The rows come from 4 hidden closed curves, with some noise, and rows from the same curve form a group. Each curve winds through 8 dimensions. The rows are also pushed far along 5 directions, which tell nothing about the answers.
In the rows, zero is written as 128.
Some rows, each with its group after it:
[124 153 133 147 111 121 141 148 105 125 121 126 153 131 131 122 103 127]  riban
[132 101 129  86 164 116 100 102 154 127 129 113  68 152 144 132 145 115]  Fisol
[183  94 122 148 124 134 196 197  94 143 108 176 147 176  83 103 145  89]  riban
[131 152 154 159 116 101  95  99 139 150 144 131 150  93 119 136 167 166]  Fisol
[129 135 108 120 128 149 143 138 111 142 115 118 138 131 131 120  97 136]  Fisol
[133  99 112  84 163 102 124 123 186 119 132 117  91 108 142 129 134 160]  Zinu
[102 117 150 113 139 179 118  75 112 111 165 163 142 111 115  93 140 101]  riban
[114 148 106 153 105 163 114 145 122 102 126 120 107 184 138 202 111  91]  riban
[160  57 120  96 176  66 117 121 180 131 139 130  88 158 117 149 170 133]  Fisol
[104 138 162 132 116 173  97  87 113 126 151 133 103 138 111 111 147  72]  nulo
[143 131 119 144 106 116 132 162 123 147 136 154 150 107 110 126 164 173]  riban
[121 111 115  75 155 148 134 118 135 128 121 108 104 111 152  73  88 128]  riban
[124 146 107 115 118 163 130 134 144 146 121 111 109 151 140 130 126 131]  Zinu
[127 134  96  93 103 159 150 130  96 116 127 123 131 118 141 110 120  96]  riban
[123 106 111  79 161 131 138 115 148 116 132 126  78 149 155 137 112 136]  nulo
[134 161 135 161  99 137 104 128 103 139 104 110 114 142 128 181 125 116]  Zinu
[143 121 132 106 143 103 146 148 136 109 133 146 129 115 149  82 128 126]  Fisol
[121 135 139 126 100 150 121 123  98 141 141 143 119 130 111 112 153 125]  Zinu
[118 140 131 103 125 146 131 162 125 135 108 121 116 104 141  71 126 142]  nulo
[132 121 139 137 140 137 139 120 123 132 126 141 155  99 103 120 119 129]  Zinu
[104  91 119  56 153 160 131  66 141 128 150 115 151  51 154  33 100 163]  riban
[116 160 171 176 106  94  91 125 121 121 170 167 181  91 107 123 174 153]  riban
[146 121 162 153 145  99 111 144 147 126 118 143  94 165 118 164 168 126]  nulo
[156 102 139 147 155  82 147 159 171 126 146 166 150 136 118 114 157 145]  nulo
[144 176  99 110 102 125 148 157 102 148 115 127 147  64 123 111 128 156]  riban
[114 177 133 134 120 113  99 158 143 148 115 123 118  67 133 132 133 207]  Zinu
[107  95 115 148 129 103  81  97 172 107 160 111  69 209 135 244 145 126]  Fisol
[111 152 120 162 103 131 120 155 152 117 135 121 150 139 140 143 123 128]  nulo
[130 120 128 134 123 101 122 120 138 128 149 143 120 135 126 153 155 155]  Fisol
[117 163 108 164  79 141 118 122 134 142 132 102 132 142 134 187 134 136]  nulo
[121 125 149 136 133 116  86 129 150 118 153 139  86 153 118 137 148 115]  riban
[110 130 125 124 132  86  83 149 150 114 135 116 104 119 119 167 130 151]  nulo
[125 181 130 170  66 158 153 160  63 115 138 163 169 179 107 153 148  59]  Zinu
[113 150 142 144 121 126 128 156 129 105 119 132 137 123 124 128 144  98]  Fisol
[132 125 112 132 100 140 138 141  96 137 136 135 163 128 127 109 128 140]  riban
[125 130 121 101 114 140 122 107  84 133 125 121 115  98 122 118 109 128]  Zinu
[135 119 106 128 113 103 115 134 118 118 132 118 128 147 136 168 113 126]  Zinu
[ 98 186 127 154  77 148 123 125  91 122 129 107 150 116 137 139  98 114]  riban
[129 131  90  84 148 135 150 129 163 140  88  82 124  47 154 107  86 183]  Zinu
[100 115 180 135 137 133  45  51 162 113 183 135  81 141 130 136 175 110]  riban
[160 116 132 141 144  72 159 167 151 111 132 170 120 163 123 162 166 136]  nulo
[125 118 122 157 147  84 112 151 195 117 146 140  90 147 119 206 144 184]  Fisol
[127 147 153 142 122 113 147 174 131 105 119 154 156 107 130  94 152 117]  nulo
[ 99 129 140 117 105 177  78  31  84 127 185 137 126 144 120 130 137  79]  riban
[120 136 134 124 136 148 157 144 137 125 121 137 155  88 122  80 125 127]  nulo
[147  85 117  87 155 160 135  81 120 153 131 120  93 160 137  92 106 108]  Fisol
[128 122 101 113 128 105 133  96 160 119 134 102 126 118 169 153 110 163]  Fisol
[131 130 172 134 163  86 111 144 176 111 135 158 118  99 126 105 175 141]  nulo
[111 155 143 146  98 120 106 137  91  96 144 144 136 153 112 156 138  72]  nulo
[108 121  78  82 115 176 124  84 111 126 111  68  93 116 150 156  57 116]  Zinu
[ 47 212 139 166  56 187  59  77 118 122 150  88 106 101 148 184 118 149]  riban
[139 172 140 167  89 139 120 130  81 139 156 168 153 159  77 163 155  75]  Zinu
[107 145 142 174 110 131 117 147 115 119 142 144 162 143 109 146 135 127]  Fisol
[132 162 130 129 128  73 111 151 164 115 147 144 119  69 124 131 155 160]  Fisol
[ 99 118  83  96 145 153 117  94 177 128 112  64  90 125 178 168  72 177]  Fisol
[117 162 134 166 112 153 130 150 120 137 132 143 159 125 107 129 118 127]  nulo
[140 130 128 116 135  95 114 169 141 135 112 123 100 127 125 123 163 140]  Fisol
[126 151 133 149 117 105 113 142 171 154 138 130 170  70 119 113 161 196]  Zinu
[123 109 128 133 140 112 121 110 167 128 144 128 148 125 135 140 136 167]  Zinu
[128  87 161  79 171 138 130 102 122 122 146 162 132 123 135  35 137 115]  Zinu
[168  91  95 142 170  54 152 186 214 124 100 125 114 158 142 209 126 203]  Zinu
[126 170 102 128  93 132 141 143 109 129 123 114 165 108 149 114 117 120]  nulo
[103 164 130 123 128 123  99 100 175 113 126  94 116  80 161 140 132 140]  nulo
[117 152 158 172 102 134 110 136 102 133 137 142 173 113  82 122 167  83]  Fisol

New rows. What belongs after each?
[ 74 138 121 121 120 136  88 123 153 115 145 103 126  94 127 134 130 145]  Fisol
[123 156 143 120 145 111  97 109 155 120 134 126  85 109 148 143 142 140]  Fisol
[104 173 116 111 119 169 148 147 135 131 106 112 126  78 141  97 107 141]  nulo
[ 95 109 145 119 128 149  92  91 127 110 177 151 134 118 124  97 140 122]  riban
[103 129 124 122 113 159 139 142 105 102 108 108 137 151 148 117 116  77]  Fisol
[119 173 187 193 110  93  78 169 129 113 130 158 129 138 103 160 183 117]  nulo
[139 131 110  97 139 151 128  90 151 156 144 122 120 134 126 123 137 127]  Zinu
[132 129 143 132 137 108 126 130 146 102 143 145 114 140 155 123 132 132]  Fisol
[149 146 119 125 115 114 148 122 110 131 141 148 134 117 134 127 128 138]  Fisol
[131  98 134 116 133 141 109  76 140 146 155 123 148 129 122  98 138 119]  Zinu
[147 152 114 138 140 129 165 164 144 148 106 138 134 120 127 132 121 156]  nulo
[120 120 165 107 157 105 118 136 122 115 129 153 153  72 102  76 137 140]  nulo
[121 141 101 122 108 157 131 120 135 139 145 122 124 172 132 160 128 117]  Zinu
[ 99 156 154 134 116 114  81 121 158 134 123 104 116  80 146 126 155 188]  nulo
[145 146 134 144 134  72  82 104 153 131 144 130 102 127 122 205 156 154]  Zinu
[133 115  93 121 144 143 138 107 173 130  97  80 118 133 156 175  88 135]  Zinu
[130 119 147 100 160  87 108 116 145 103 132 134 115 115 135 127 141 123]  nulo
[116 131 103 118 123 169  98  71 157 138 162 112  90 190 125 185 131  92]  Zinu
[117 139 141 143 101 145 158 140  74 124 153 173 204  94  91  65 126 114]  riban
[145 149 105 124 129 126 134 131 125 134 120 124 129 113 121 150 108 122]  riban
[144 132  86 135  98 136 185 172 116 132  97 113 153 144 137 147 112 118]  nulo
[162  95 109  98 153 126 197 132 102 127  99 129 124 166 142 110  87 101]  riban
[114 131 186 114 143 135  91  59  96 121 169 165 144  94  90  84 160  76]  nulo
[140 119 157 107 164  93 122 102 148 128 133 138 105 115 148 102 142 151]  riban
[126 150 100 151  88 136 152 194  88 110 101 119 147 152  99 181  97  86]  nulo
[105 143 125  74 136 173 126  89 132 130 129 109 132  66 142  56 109 114]  Zinu
[128 116 116 132 139 124 146 130 133 122 117 123 151 110 133 140 100 159]  Zinu
[129 177 140 156  73 133 138 187  70 121 146 183 167 102  90 100 175  96]  riban
[122 114 124 128 129 103 103 136 155 137 137 119 137 111 125 129 134 170]  nulo
[113 146 138 145 112 124  99 108 162 149 151 122 168  78 122 114 156 175]  Zinu
[146 118 123 144 118 119 149 173  98 136 121 142 150 168 121 113 112 125]  riban
[158  99 104 129 140 101 158 138 163 137 129 134 139 148 136 140 134 144]  nulo
[135 146 107 140 129 124 159 177 138 123  73 102 124 151 157 169 109 141]  Fisol
[127 136 157 161 122 161 134 140 111 128 119 154 128 156 118 123 146 108]  riban
[120 192 117 159 102 116 139 189 162 142  98 121 151  31 133 142 144 228]  riban
[144 128 117 108 137 105 134  97 140 129 145 133 115 113 146 138 128 158]  Fisol
[135 126 135 138 124 169 129  80 107 147 127 123 122 172 126 140 126  86]  nulo
[156 115 158  99 146 117 141 146 109 150 130 165 169  67 100  13 156 131]  Zinu
[141 139  76 129 104 159 163 157  94 142 105 115 134 167 121 175  82 120]  Zinu
[129 155  98 122 107 166 171 149 106 140 105 117 127 117 128 128  99 128]  Fisol
[167 112 112 138 129 106 162 144 103 141 127 145 164 147 105 131 111 114]  riban
[174 101 120 105 172 105 143 127 175 155 143 160 107 165 106 138 164 133]  Zinu
[136 104 125 105 142 110 131 140 147 118 140 145 111 122 119 117 146 130]  Zinu
[113 165 128 114 112 151 139 159 130 128 124 133 150  95 133  74 137 122]  Zinu
[123 145 143 130 110 122 130 141 108 105 151 155 142 115 129  89 138 101]  Fisol
[134  96 118  99 127 136 126  86  94 131 142 125 147 136 131 110 108 106]  Zinu
[153 130 127 154 122 112 180 176 117 108 133 176 137 159 118 143 137 117]  Fisol
[142  60 131 112 166  73  89  82 177 120 170 136  85 168 111 175 177 115]  Fisol
[101 146 145 138 120 160 103  94 120 129 173 150 116 152 121 132 138 119]  nulo
[124 125  83 132 120 155 146 133 136 128 116 103  92 179 132 196  88 127]  Fisol
[125 103 104 102 121 160 139 138 121 115 119 115 113 162 155 111 112 106]  riban
[175  79 116  75 184  96 145  99 152 163 128 134 103 113 122  97 120 170]  riban
[101 101 126 126 104 143 106  84 114 114 167 120 123 167 123 148 144  90]  Fisol
[ 83 154 120 111 107 197 113  60 120 135 131  90 111  95 149 128  94 139]  riban
[100 140 111 130 110 162 119 124 107 118 112  94 137 149 122 155 110  67]  Fisol
[141 119 120 109 119 155 139 103  80 135 141 145 143 148 125 108 128  96]  riban
[122 134 118  89 110 159 141  83  92 133 148 136 134  87 132  97 138 127]  riban
[160 116  88 128 168 105 170 183 181 135  83 109 124 141 140 166  90 164]  nulo
[169 119 136 142 154  98 156 162 144 127 102 154 148 130 137 125 153 145]  riban
[138 110 111 101 143 116 126  81 144 124 155 126 119 148 148 140 124 108]  nulo
[140 130 117 131 118 140 141 148  86 129 114 129 158 154 117 127 100  85]  nulo
[160  87 122  98 150 129 165 121 138 157 122 135 174 112 125  59 135 143]  Zinu
[141 143 114 117 127 125 141 161 128 138  67  93 114 118 173 134 102 174]  Zinu
[ 85 150 109 127 103 154 132 145 137 103 106  88 152  98 154 130  86 140]  nulo
[111 153 137 146 108 132 125 131 130 134 114 103 191  64 133  94 138 145]  Fisol
[123 152 146 153 117 149 148 156  96 120 106 145 142 146 119 135 124 110]  nulo
